The same things were measured in two ways. Each way mixes the same 3 hidden numbers, adds some noise and spreads widely along 2 directions of its own, which tell nothing about the thing.
Some things both ways: the first way, then the second way.
[ -1  20  16 -14   0  -2]
[ 11 -24 -10  -8 -18   5 -10 -15]

[ 14   8  -3   5 -14  -2]
[  3  -5  10 -21   3  -5   2  12]

[ 16 -14   1 -19  -3  -1]
[-26   1   0  15  12 -41   2  -2]

[  6   7  14  -3   3 -12]
[-10 -14  -3 -16  -3 -16  -2   6]

[  2 -10   1  -7   4  -5]
[ -7   3  11  -8  10 -22   6   8]

[-14   8  -6  -6 -17  -2]
[ 18  -4   7   7   1   4  -1 -16]

[-33   0  11 -11  15  -8]
[ 16  -1  10  -2  -2  -3   1 -10]

[-39  34  17 -18   3 -11]
[ 37 -17   7  -4 -20  13   2 -20]

[-17   6   6   7   5 -10]
[  5  -4   9 -16   4   0   2   7]

[ -2 -15   0  -8   4 -10]
[-20   3   7   7  18 -33  10   9]

[-31   2  -1 -14   3  -1]
[ 17   3  15  10   5  -4   8 -12]

Other things, the second way, with their names:
k594: [ -9 -13   1  -2   4 -10   2  10]
k532: [ -4  -3   4 -16  -2 -17  -3  -1]
k2: [  1  -8   1   8   0 -14   2 -13]
k538: [ -3   0   7 -20   7  -8  -5  10]
k92: [-11  21  22   0  22 -35  13   8]
k112: [ 2 -9 -2  4  1 -3 -5 -7]
k582: [-12  20  14  14  26 -30   4  -1]
k271: [ 49   1  16  46 -10   6  13 -51]
k473: [  8 -14   5 -30  -6   6  -4  10]
k939: [ 19   1  13  -8  -9  -9   1 -17]
k20: [ -2   8  14   9  18 -18   9   6]
k8: [ 7 -7  6  8 21 12  0  6]
k828: [  2 -29 -11 -19 -19   3 -10  -2]
k404: [  2  -3   6   7  -3 -19   2 -17]
k202: [ 19 -11   4 -25 -15   4  -6  -8]
k241: [  9 -14   5  15  -2  -5   8 -12]
k658: [  0   4  13 -14  13 -13   2   8]
k665: [ -4   6   3  24  15 -21   3 -13]
k734: [  0  11  10 -10  -9 -35   2 -18]
k471: [  0  -6   7 -27  10   2  -2  19]
k766: [-13  -9   0  -7   5 -17   0  13]
k701: [-14 -13   4 -33  11  -5  -2  31]
k793: [13  1 10 13 21 10  2  2]
k325: [-12  -5   4 -13  10 -14  -1  12]
k996: [ 15   1  10  10  -1 -10   5 -19]
k609: [  7 -12   3  -4  -8  -9  -1  -9]
k324: [ 14 -17  -5 -13  -6  14  -9  -4]
k317: [ 10  -2  12 -14   6   4   1   8]
k847: [ 10 -16  -3  10   1  12  -5 -11]
k994: [ -7  -9  -5   4  -7 -23  -1 -16]
k709: [  6  -3  12  18   2 -19  11 -11]
k18: [-12   2   7  12  -1 -40   8 -10]
k549: [  8 -14  -3 -22 -27  -9 -10 -17]
k519: [-30   6   7  18  25 -40   8   6]
k911: [  4  -6  -1 -14  -7  -3 -10  -7]
k954: [-22   7   9 -18   5 -41   4   8]
k570: [ 11  -4   2   0  -3  -2  -4 -13]
k306: [ -4 -11   5   3  23   8   5  20]
k274: [  0  -8   7 -18  10   4  -2  17]
k137: [  3  -5   7  -4  -9 -21   4  -7]
k783: [-18 -23  -7 -31   3  -1  -9  26]
k318: [ 14 -15   2 -31  -9  11  -8   4]

Some of these things the first way, each followed by its name:
[-1  0 -5  8 -3  0]
k317
[-51  10  -1 -53   1  19]
k271
[ 18   6  -6  23 -17  -5]
k471
[ 16  12   1  30 -12 -18]
k701
[ 11  21  24 -25   2  -4]
k549
[ -8 -21  -8 -17  -3   4]
k665
[ -9 -40 -10 -13  12   5]
k582
[ 18  32  14  -3 -11  -8]
k828
[ 14  12  -4   7 -23  -5]
k594
[-35  -7  -9  20   3  -9]
k8
[-26   3   5 -18  12   4]
k241
[  2  18   1   7 -13  -3]
k324
[-11   9  -6   1  -9   4]
k847
[13  2  1 -8 -5  1]
k911
[ 10   5  12 -24  -2  -7]
k994
[  3   9  11 -25   2   1]
k137
[ -6 -19  -3  -7   0  -8]
k92
[-2 -1 -2 -3 -4 -2]
k112
[ -8   7  -1  25  -6 -14]
k274
[ 30  21   4  29 -22 -16]
k783
[ -3   7  13 -21   9   2]
k609
